There are 4 nested groupings, the coarsest first. Each group lies inside one group of the grouping before and may be the whole of it. The rows also spread widely along 13 directions, which tell nothing about the answers.
(in the rows, 128 means zero)
Some rows, each with its group in each grouping after it:
[111 116 120 101 137 112  89  98  93 139 134  46 147 131 115  95  81 137
 157  97 196 140 132  77  56 135 164 189  72 109 139 129  97  92 136 138
 101 119 121 127 167 108 167 175 116 124] : far j877 j499 moro
[102 140 187 110  88 151 150  78 149 107  90 119 126 115 136 140 154 122
 124 122 122 120 104  97 107 179  97  44 154 101 134  91 110 133 119 170
  98 188 116 153  84 101  84 121  85 161] : kito j137 j386 Gud
[169 173 174 139 148 155 166 159 132 123 134 194  95 127 146 149 167 178
 122 160  88 102 129 181 138 106 102  99 123 121 100 128 122 126 152 135
 143 158  94 134 144 154 154 100 138 149] : kito j510 j19 kofar
[156 139 152 116 177 132 148 107 115 117 130 157 107  97 126 154 101 153
  96 177 146 109 136 170 135 152 138 158 105 158  96 170 124 155 169 115
 104 142  78 157 156 129 142 119 140  92] : far j539 j872 rabe
[ 96 143 139 165 103 124  80 116 154 110 137  89  92 139 115 122  95 114
 110 123  96 149 154 124 113 110 102 107 131 124 138 110 156 166 103 137
  86 138 127  97 136 194 165 171  93  87] : far j539 j872 memat
[105 131  62 130 152  83 112 106 101 120 169 144 116 108 115 157  64 151
 107 116 155 130 136 166 148 119 152 179 118 168 146 166 156 135 161 101
 123  89 124 119 177 134 139 136 119  94] : far j877 j499 gem
[137 128 106 109 158 132 111 131 128 129 116 157 128 120 131 114 136 107
 121 153 121 151 165 130 136  99 133 174 107 154 113 159 140 157 131 100
  95  98 107 122 164 149 199 154 147  87] : kito j137 j381 bunat
[150  82 127 109 153 105 145 102 154 144  79 125 127 138 113 117 147 119
 176 138 146 165 155  78  92 165 121 177 146 128  95 158  77 120 140 138
 124 118  89 161 110 166 134 113 163 103] : far j877 j231 pabel
[142 102  51 127 127 157 126 119 100 180 120 135 138 147 129 116  71 110
 143 111 163 131 167 141 100  67 146 189 154 168  91 177 123 105 109  88
 127 110 119 133 164 128 142 173 144 114] : far j539 j488 vur
[119 123  53 137 111 159 148 194  96 156 145 132 136 143 115 125  91 111
 136 125  94 156 133 101 131  55 145 142 166 115 112  90 136  93  69  91
 155 124 179 115 162 134 136 139 171 139] : kito j739 j554 dedi
[137  83  60 135 141 115 159 109 101 138 125 167 135 106 110 157  55 116
  94 164 157 163 139 151 136 139 125 159 191 165 114 152 133  89 110 125
 108 108 109 134 147 169  96 124 152  72] : kito j770 j908 mas
[120 143 145 152 125 114  79 137 166 122 121 117  94 167 123  99 180 157
 168 113 108 188 164  92  94 111  97 150  99 104 141 117 114 101 114 161
 108 113 117  65 141 201 207 146 103 135] : kito j770 j908 Tasu
[100 153  83 111  94 130  95 138 128  94 169 157 106 139 123 151 119 118
 104 146  94 178 136  97 153  98 131 112 144 139 129 117 171 147  98  96
 109 115 176 106 162 117 147 144 105 153] : kito j510 j19 dus
[134 112  80 152 111 129 113 110 138 160 175 147  96 145 178 139  88 159
 123 153  92 143 170 125 130  66 173 148 119 168  83 197 165 147 115 111
 158 114 145 131 172 119  86 124  88 137] : kito j510 j393 nik
[164 102 105 115 117 128 182 149 109 143  95 176 162 134  87 138 133 118
 147 125 143 147 123 138 105 128  75 110 205 107 113  89  97  46 120 156
 135 131  98 150 114 194 138 114 181 130] : kito j137 j381 tem
[124 150 132 122 151 179 168 200 148 154 104 144 132 130 157 113 205 138
 168 134  80 150 132  87 148  83 147 127 101  98 137  98 106 110  82 119
 163 149 160  94 130  84 144 100 140 175] : kito j739 j554 zur
[120 129 116 132  98 132 167 133 130 114 129 166 119 118 107 176 120 134
 104 147 115 172 112 119 140 158  93  69 202 112 135  84 132  80  98 164
 123 158 141 117 106 149  75  93 109 150] : kito j739 j312 nefit
[130 118  92 147  95 157 165 111 133 177 111 154 139 148 150 125 134 127
 160  85 115  95 147 146 108  71 112 103 169 140 102 142 121 109 114 117
 166 143 116 149 117 122 103 140 127 162] : kito j739 j554 zur
[100 147 153  98 155 103 181 132 125 100 107 139 162  88 111 146 162 127
 146  93 129  79  88 140 152 157 121  99 112 105 181  93 110 140 168 124
 151 138 117 162 107  97 141  96 152 129] : far j877 j499 gem
[129  89 123 100 139  80 128  93 178 114  89 140 133 137 117 120 183 106
 176 122 117 160 154  75 121 155 116 149 134 135 123 157 101 166 151 123
 134  97 104 162 103 153 156 109 148 109] : far j877 j499 moro
[122 110 138 101 126 172 173 134  76 142 108  80 192  78 126 116  60  63
 102 137 131  65 105 127 113 100 153  92 138 112 132  91 133 156 106 105
 121 155 126 192 128  95 116 161 164  77] : far j877 j499 gem
[102 124 176 112 153 144 150  50 170 127  78 130 136  71 167 143 143 104
  98 151 142  93 142 150 150 167 137 100 101 165 154 176 139 199 139 138
  89 157  82 146  89  70  90 129  68  86] : far j539 j872 rabe
[140 151 202 158 143 103 154 149 137 109 134 107 119 119 114 132 139 181
 141 122 108 107 109 143 104 153  99  86  98  71 154  75 108  97 154 191
 144 163  94 129 121 189 152  90 127 124] : far j539 j872 memat
[140 143 127  95 142 156 149 103 111 157  95 130 142 143 117 121 142 153
 176  81 202 105 127 141  78 130 121 165 111 128 118 144  72  67 152 127
 126 148  87 136 136  88 153 151 126 180] : far j539 j872 rabe
[176 109 115  91 184 139 161 130 111 150 103 154 142 120 120 123 126 132
 148 158 165 125 146 132 111 128 149 200 110 149  84 171  90 115 155 100
 131 118  82 168 158 122 163 121 181 110] : far j539 j872 memat
[132 113 124 129 113 108 176 105 125 135 129 145 149 151 140 124 143 154
 189  69 108  52 116 129 105 101 132 122 123 119  96 143 100 137 179 101
 202 135 107 215 133 114 123 103 180 172] : kito j770 j908 Tasu
[161 129 177 101 103 156 173 108 118 133  94 130 172 119 107 131 141 121
 141 115 157  95 110 140  80 140  84  62 157  96 125  87  98  78 138 170
 127 170  83 171  95 136 130 132 126 156] : far j539 j872 rabe
[112  87  59 134 107  89 112  98 138 122 147 139 104 168 120 132 100 129
 159 114 113 164 152  81 116 118 141 178 154 150  86 167 125 141 129  91
 144  96 142 157 156 154 123 126 157 129] : kito j770 j908 Tasu
[191  95 125 119 119 104 173 107  79 147 132 138 172 126  96 133  81 148
 146 112 171  83 119 167  64 123 103 114 166 116  95 122  96  60 177 158
 159 127  66 201 136 188 135 126 172 122] : far j877 j499 moro
[ 97 122  70 114 127 128 154 131 171 129 130 185 134 108 164 163 158 102
 121 140  69 148 145 120 208  92 158 106 151 172 151 159 176 189 106  89
 163 107 168 128 114  78  72  95  97 134] : far j877 j231 pabel
[134 111 143 134 106 119 181 123 116 114  91 139 137 142  79 136 124 123
 155 102 133 112 102 126  91 164  65  93 198  91 111  79  79  83 137 150
 135 156  94 177  98 196 133 117 192 127] : kito j770 j908 Tasu
[134 116 166 173  84 124  96 139 127 132 157  52  97 172 134  88  77 143
 152 123  60 114 147  81  57  80 130 118 108  82  67 102 126 157 117 141
 137 155 129 171 166 207 164 154 159 110] : kito j137 j381 tem
[ 98 111  95 127 130 107 113  75 128 137 122 123 141 103 126 139  93 120
 103 126 168 159 152 123 117 146 132 143 132 149 154 146 143 110 118 148
  91 116 114 104 133 128 118 147  84  94] : kito j739 j312 nefit
[113 138  92 119 135 141 112 146 106 155 141 103 136 131 127 125 101 151
 138 115 165 172 136 110 106 106 152 159 112 119 158 115 124  60 100 147
 118 124 147  75 157 116 130 149  88 148] : far j877 j231 pabel
[ 92 144 159 155  64 113 114  89 132 105 180  89 109 131 147 147  98 168
 118 110  94 122 113  96 102 131 131  46 120  92 139  90 158 130 122 171
 137 170 154 137 130 114  77 120  58 175] : kito j739 j554 zur

New rows. What belongs after each?
[102  91 105  96 119  86 138  87 160 141  80 132 180 125 121 109 177  95
 177  88 158 159 147  77 106 147 108 125 138 118 173 129 108  93 120 154
 132  99 116 127  87 127 135 125 118 128] : kito j510 j393 nik
[114 125  88 117 118 106  87  65 134 114 134 145  83 168 116 134 122 152
 154 107 163 161 154 106  98 143 123 192 133 163  88 184 110 130 156  99
  99 110 109 132 162 134 155 156 118 151] : kito j770 j908 Tasu
[117 157 106 107 179 212 177 189 128 150  80 175 109 119 148 135 176 129
 139 158 125 159 127 123 169 110 148 176 125 139 126 133  94 106  79  90
 118 153 145  77 142  65 133 119 148 153] : kito j770 j908 Tasu
[152  96  90 162  85 109 151 104 171 156 143 192 135 133 149 168 131 149
 120 135  98 157 160 167 145  92  96  60 193 157 140 147 171  92 110 178
 167 118 116 115  98 179  58  90  59 140] : far j539 j872 rabe
[146 161  94  32 141 179 132 134 107 106  96 202 159 107  97 146 179  71
 114 152 163 160 131 136 157 112 110 136 158 164 124 131 131 138 128  69
  78 105 122 126 139  78 196 168 129 150] : far j877 j499 gem
[121 127 163 113 164 184 148 134  98 174  90  62 175  96 157  79 112 108
 135 128 153  87 138 105  82 100 171 154  62 104 130 119 101 124 104 129
 114 159 110 139 147  76 155 165 140 101] : kito j739 j312 nefit
[207 144 137  75 176 191 175 172  97 163 106 189 166 104 139 127 171 137
 133 175 151 123 139 166 125  82 135 145 117 138 102 142 107  82 138 122
 136 126  89 135 153 106 170 125 140 147] : far j877 j499 gem
[153  87  84 134 123 178 159 151 114 175 114 122 127 129 128 137  60 112
 113 180 136 178 148 107 111 106 147 146 179 136  89 132 119  81  58 137
 122 150 138 121 137 142  75 130 134 105] : far j539 j872 rabe
[112 153 104 113 231 161 184 215 122 150  73 173 133  90 131 117 172 115
 138 150 125 139 134 144 184 109 149 208  90 130 164 127  96 120 100  83
 125 118 129  75 150 107 192 109 203  81] : kito j510 j19 kofar
[ 84  93 125 107 119 101 182  86  93 104 127  90 173  91 120 138  62 102
 127 104 137  61  81  95 121 165 162 109 131 110 134 106 117 160 147 101
 150 150 134 228 125  76  78 112 186 107] : kito j770 j908 Tasu
[102 167 137 149 129 129 104  86 124 117 149 126 112  98 132 152  85 151
  77 122 152 110 138 198 133 125 115 105 109 153 170 137 168 134 140 149
  81 140  99  87 147 137 139 165  49 103] : far j539 j872 memat
[131 106 185 149 118  84 112 111 165 115 112  90 117 136 112 110 161 150
 156 140 113 187 145  59  73 174  91 104 120  71 140  87 102  91 118 209
 109 139 104 110 105 208 154 109 109 113] : kito j739 j554 zur
[145 153 117 170 140 100 134 146 101 123 201 153  61 147 130 169  69 236
 118 151 123 143 122 159 115 130 138 153 117 121  98 140 125  69 156 152
 152 142 125 113 194 171 114  89 125 154] : kito j510 j19 dus
[142 116  76 105  94 115 129  99 143 144 112 172 163 167 112 120 161 103
 184  59 133 103 156 142 107  67  95 126 159 156 109 153 125 130 154  87
 163  97 104 172 123 140 175 156 148 164] : far j539 j872 rabe
[121 146 124 149 117 103 142  81 129 110 128 170  79 135  97 169 118 173
 126 109 151 136 125 163 114 176  72 117 179 136 115 132 110  93 161 151
 105 149  88 124 123 173 122 121 115 144] : kito j739 j554 zur
[143 150  93 124 141 107 163 233  85 113 191 166 142 123 102 156 118 174
 125 154  91 172  99 120 157  94 142 119 126  81 153  58 143  43 109 141
 182 112 180  99 177 157 148  70 165 161] : kito j510 j393 nik
[114 151 128  97 170 141 103 127 152 121  91 149 127 104 129 119 180 102
 125 144 138 165 160 130 149 121 122 158  98 154 163 148 131 156 124 115
  77 102 111  76 134 124 202 162  98  95] : far j877 j499 moro
[126 136  49 101 143 164 127 148 106 146 113 160 129 140 111 123 105  79
 138 115 130 128 157 142 143  60 138 192 155 177  87 161 132 166 121  34
 117 100 132 142 166 123 183 183 180 108] : far j877 j231 pabel
[128 119 109 108 159 106 122 113 101 127 119 124 151 112 103 109 113 110
 134 123 155 123 147 119 105 121 133 179 104 133 120 136 119 135 151  99
 106 100 100 149 161 144 205 157 174  85] : kito j739 j554 zur
[121 125 127 135 153  68 122  98 103 106 184 105 106 103 121 161  52 191
 104 147 153 136 116 128 118 173 163 157  97 126 136 141 138 112 173 155
 125 126 117 143 170 142 101 101 107 107] : far j877 j231 pabel
[153  94  85 149 126 144 162 138  59 161 167 120 152 107 133 143  12 151
  89 161 151 121 122 153 103  96 166 139 149 130 107 124 141  58 104 143
 142 134 126 145 177 146  80 129 141 102] : kito j770 j908 Tasu
[ 96 158 151  84 153 179 172 172 139 133  79 122 166  97 143 118 199 101
 157 110 118 117 105 102 155 114 143 103  98  99 184  86 106 132 100 117
 137 153 151 111 104  46 139 120 122 156] : far j877 j499 gem
[133 159 133 114  98 156 138 124 134 117 134 143  85 176 131 140 152 155
 177  95  99  98 118 115 108 101 122 118 141 130  68 142  98 160 157  84
 159 161 131 178 141  99 134 132 141 207] : far j877 j499 moro
[135 103 156 183 103  85 104 124 140 131 168  59  89 176 130 106  84 179
 172 107  81 122 144  78  61 114 139 137 100  85  88 125 112 132 142 159
 168 143 126 164 153 203 138 111 144 124] : far j539 j488 vur
[ 91 126  92 150 149 109 163 112 116 114 122 152 109  81 106 179  59 119
  81 133 136 117 117 186 172 158 113 122 179 159 157 133 146 145 133 122
 106 131 113 123 123 156  92 121 130  56] : far j877 j499 gem
[145 114 113 135 130  69 115 109 124 130 142 147 145 132 110 124 124 154
 142 112 151 147 150 140  94 123 100 137 124 118 148 128 129  73 155 164
 127  94  92 119 146 202 177 128 126 110] : kito j510 j19 kofar
[ 99 126 154 131 119  96 124  94 160 112 122 125 129 111 144 133 149 135
 126 127 119 146 135 105 122 153 116  90 114 113 171 119 138 132 123 169
 115 135 120 115 110 134 119 115  83 120] : kito j510 j19 kofar
[ 99 109 144 100 130  87 148  70 128 106 124 114 134 108 134 143 115 148
 139 119 155 122 104  83 114 196 150 128 107 113 138 137 109 130 160 148
 123 147 118 175 125  80  85  97 121 140] : kito j137 j381 bunat
[119 110 165  96 127 164 153 129 132 126 102 102 182  75 152 114 135  62
  92 180  87 123 133  79 137 116 154  74 114 111 137  97 153 184  84 127
 112 148 141 163 113  89 120 130 126  87] : kito j739 j312 nefit
[ 69 140 167 149 141 158 158 148 107 119  95  45 120 119 119 105  84 115
 144  98 119  87  91  93 100 146 138 134 106  78 139  72  83 141 100 118
 112 187 139 144 132 115 137 148 181 100] : kito j770 j908 mas
[141 104 127 134 128 111 179 182 109 139 133 115 163 131 117 112 116 130
 162 123  90 114 113  91 105 100 133 113 130  75 122  76 107  93 114 135
 186 132 140 171 137 163 141  93 207 122] : kito j510 j19 dus
[175 115 119 168 108 142 166 165  95 175 155 124 140 154 134 109  95 163
 163 109  92  84 138 144  77  48 126 115 138  99  75 109 115  81 129 134
 195 141 113 170 161 182 142 124 178 146] : kito j739 j554 zur
[ 81 177 129 110 156 130  97 130 119 117 113 100 108 146 108  98 163 145
 179  69 158 129 131  95 100 127 130 195  65 109 143 118  87 126 146  91
 100 128 128  98 164  96 229 170 147 157] : kito j739 j554 zur
[133 101 174  92 137 152 138  84 153 149  74  82 141 125 157  97 160 114
 174 133 146 121 141  63  78 148 153 140  93 117 105 157  79 153 128 139
 120 155 100 169 107  76 117 136 114 135] : far j877 j499 moro
[107 109 116 148 153 104 114 120 159 175  93 108 163 128 154  72 158 107
 173  83 120 111 183 127 106  68 128 163  76 132 162 157 127 139 125 132
 143  85 100 106 128 165 195 159 131  74] : kito j510 j393 nik
[151 141 177 151 137 127 149  92 110 138 122 120 131 106 130 131  97 159
 118 115 148  59 128 201  88 125  99  97 120 127 125 134 117 123 176 164
 121 152  56 156 130 175 147 147 116  94] : far j877 j499 moro
[147 154 134 164 153 124 156 161 166 134 157 178  56 154 152 170 156 227
 152 149  83 151 135 145 152 123 138 145 110 133 107 157 116 108 143 146
 178 151 129 102 148 138  98  55 105 181] : far j539 j872 rabe
[133 135 118 112 129 157 121 170 156 138 116 148 135 158 151  97 206 122
 177 125  77 159 155  77 132  61 140 144 100 118 120 125 122 135  99 101
 153 111 152 110 146 117 184 131 138 167] : kito j770 j908 Tasu
[ 86 123  61 107  99 109 142 128 127 115 146 134 126 146 117 155 116 128
 163  84 117 142 108  84 144 119 149 128 156 131 137 121 124 129 121  91
 166 123 179 147 134  80  91 111 133 180] : far j877 j499 moro
